The rows of a group lie close to one hidden flat surface of 5 dimensions, which may be shifted away from zero. Surfaces can cross.
Some rows, each with its group after it:
[ 24  -1  -2   7  10   6 -15  12 -21] => q_294
[  0  -5 -14 -14  13 -11  15  -8  -3] => q_553
[ 17  12 -11  -2   2  -8  14   0  -6] => q_553
[10  2 -9 21  2  7  4  4 -5] => q_495
[-11 -10   0   6 -14   0  16  -5  14] => q_825
[-14 -31  17  38 -14  44 -10  10  -9] => q_495
[11  0  6 13 12  8  2 -4  9] => q_553
[  0  -4   0   6 -10  -2  -2   5  -3] => q_825
[-23  -3   6 -14  -6   7 -10  -2  19] => q_495
[-15 -14  18  25   8  22 -13  -4  18] => q_488
[-19 -20 -10   6   1 -14   7  -4  -7] => q_105
[ 11  -7  -6  -7  16   4 -10   1  15] => q_294
[-5 -5 -1 -4 13  2 -4 -4  8] => q_294
[ -6 -17  15  -6  -6  10 -19   8  -8] => q_105
[-3  5 -3  6  3  6 -6  0  8] => q_488
[-18   0  10   8   9  14 -22  -3  22] => q_488
[ -2 -28  14   5   0  11 -11   5 -13] => q_553
[-1 15  8 -8 12  3 -9 -5 11] => q_553
[ 14  10  -9   2 -17   2  -8  16 -17] => q_488
[-12  -9   7   0 -22  -7 -19  11  17] => q_825
[-10   4  -4 -12  27   8  -8  -8  -5] => q_294
[ 4 -3 -6 -8 20  7 -8 -3 12] => q_294
[-17 -13  12  -6 -18  11 -20  10   4] => q_495
[ 10   3   4  33   3   9 -10   4  17] => q_825
[  8   8 -15 -21   3 -14   6   2 -20] => q_553
[-20   6 -13 -12  16  -3  11 -16  24] => q_488
[ 20  18   3   5 -16   5  -4   9   8] => q_495
[  4 -10   5   2   4  -1  -1   0  -2] => q_105
[16 19  8  4 17  6 -8 -3  6] => q_553
[-22  -4  -9 -17   4 -12  -5  -4  13] => q_495
[ -3  15   0  15   1   8 -14   2  25] => q_488
[ -4   0 -13   0  -3   4  -2   6  -7] => q_105
[-11   1  -9   5  -8 -10  29 -13  35] => q_825
[ -2  -1  -2 -15  10  -2 -10   1  -9] => q_105
[-29 -12   2 -24   7 -18  -9  -7  -7] => q_294
[-10 -13  14 -19  18  -7  -3 -13  11] => q_105
[  0  12   0  17  15  -1 -31   3  36] => q_825
[ 1 -7 -1 26  4 11 18 -8 15] => q_488
[  2  17 -14  -5  23 -11  -7  -6   4] => q_825
[ -3 -20  19   0  10  -8   2  -9   7] => q_105
[  1   5 -10  -3   8  -2  -4   2  -7] => q_495
[ -2 -15   5 -12   9  12 -26   6  -2] => q_294

New rows, each followed by its group:
[ 19  -6  -4  21 -11 -19  15   3   6] => q_294
[-27 -12   8 -20   2   2 -26   3  -8] => q_825
[-12  -2   1 -23   1  12 -19   5   0] => q_105
[-10   3  -3 -10 -17   3 -16  10   1] => q_488
[  2  -6   7  10 -22  -4 -18  17   8] => q_825
[ -5   7   6  -1   3  27 -10   1  -1] => q_495
[ 3 -9  3 13  1  0 10 -4 11] => q_105
[-7  5  4  8  3 29  0 -5 13] => q_495
[ -7 -10   0  10  -4   9  -8   5  -3] => q_495
[  5  -4  -8   2   2  -3  -7   8 -25] => q_105
[-21  -1  -3  -6  14   0   1 -12  11] => q_825
[-15 -22  17  13  -4  29 -15   3   9] => q_294
[ 9  8 -8 16  0 -5 10 -1 13] => q_825
[-13   5 -13 -10   7  -2   7  -9  16] => q_488
[ -5 -18  -1  12 -14  10  17  -1   1] => q_488
[ 6 17 -7  7 13 20  7 -7  9] => q_495
[ 20  -1 -13  -7  12 -19  -4   4   0] => q_294
[  1  10 -17 -18  29 -17   3 -10  -3] => q_294
[  1   7 -11   0   1  -8   4  -2  11] => q_495
[ 1 11  1 13  8 33  2 -4  8] => q_495
[ -2  -5 -12  21  -1  -4  14  -4  19] => q_495
[12 24 -5 -1 -2  6  5 -2 19] => q_495
[  6  14 -23   3  18 -11  21 -12  13] => q_105
[-10  -2   2  11  10  11   6 -10  10] => q_294
[-23  -5  -8  -3   6   0   5 -12  25] => q_495
[ -3 -11   5  -6  10  -9  -5  -2 -10] => q_105
[-16  -2  -1  -6  -6   1  -2  -3  21] => q_495
[ 2  9 -1  6  6 22 -2 -1  1] => q_495
[  6  15  -4   3  19   4 -19   3  -9] => q_488
[ -4   7  -5 -18  22  -7   2 -10   4] => q_553
[-10  -4  -3 -11 -14 -11  -3   3   5] => q_825
[ -7 -19  12  24 -14  10   5  -1  21] => q_294
[  0 -11  20  -9  13   0   0 -13  23] => q_105
[ 23 -16  -3  13  26   2   3   0 -23] => q_553
[ 19   8  -9  14 -34   4   1  21  -7] => q_488
[  7   2 -20  14   1  -5  10   3 -12] => q_105
[  5  -5  -9   1   6 -16  10  -6  22] => q_294
[ 11  -6  -1  28 -34  12   9  14   6] => q_488
[ -1  10  -1   3   8  -8 -31   7  23] => q_825
[ 10 -15   5  29 -20  12 -10  18 -15] => q_495
[ 8 -6 14 11  1 11 -9  3 -1] => q_553
[  5  12 -13   6  18  12   4  -4  -3] => q_495
[ 8 -4 -2 17  5 -4 19 -9 18] => q_105
[ -9 -23   1 -14  -5 -17  -8   2  20] => q_294
[ -6  17   3 -21  20  -1 -12  -8   8] => q_553
[  4   4  -3   2   2  -4 -10   6  -8] => q_825
[-23  -7  -6 -13   3  -5  -7  -4  12] => q_495
[  3  -4  -1   5   2   7  -8   6 -17] => q_488
[ -6   4 -18   6 -23  24 -11  17  -2] => q_105
[ -3  -3 -16  -2  21 -25  11  -9 -17] => q_105
[  7  -1 -16  22 -10   2   9   8  -8] => q_105
[-18  -5   7  -5  10   9 -10  -4 -13] => q_294
[-18 -28  21  -8  -7   6 -19   5  -5] => q_105
[11  3  3 -2  1 11 -5  4  6] => q_105
[-20   9  -3 -43  13  12 -22  -2  10] => q_105
[ 17  -1   6 -13  21 -11 -12   1 -28] => q_105
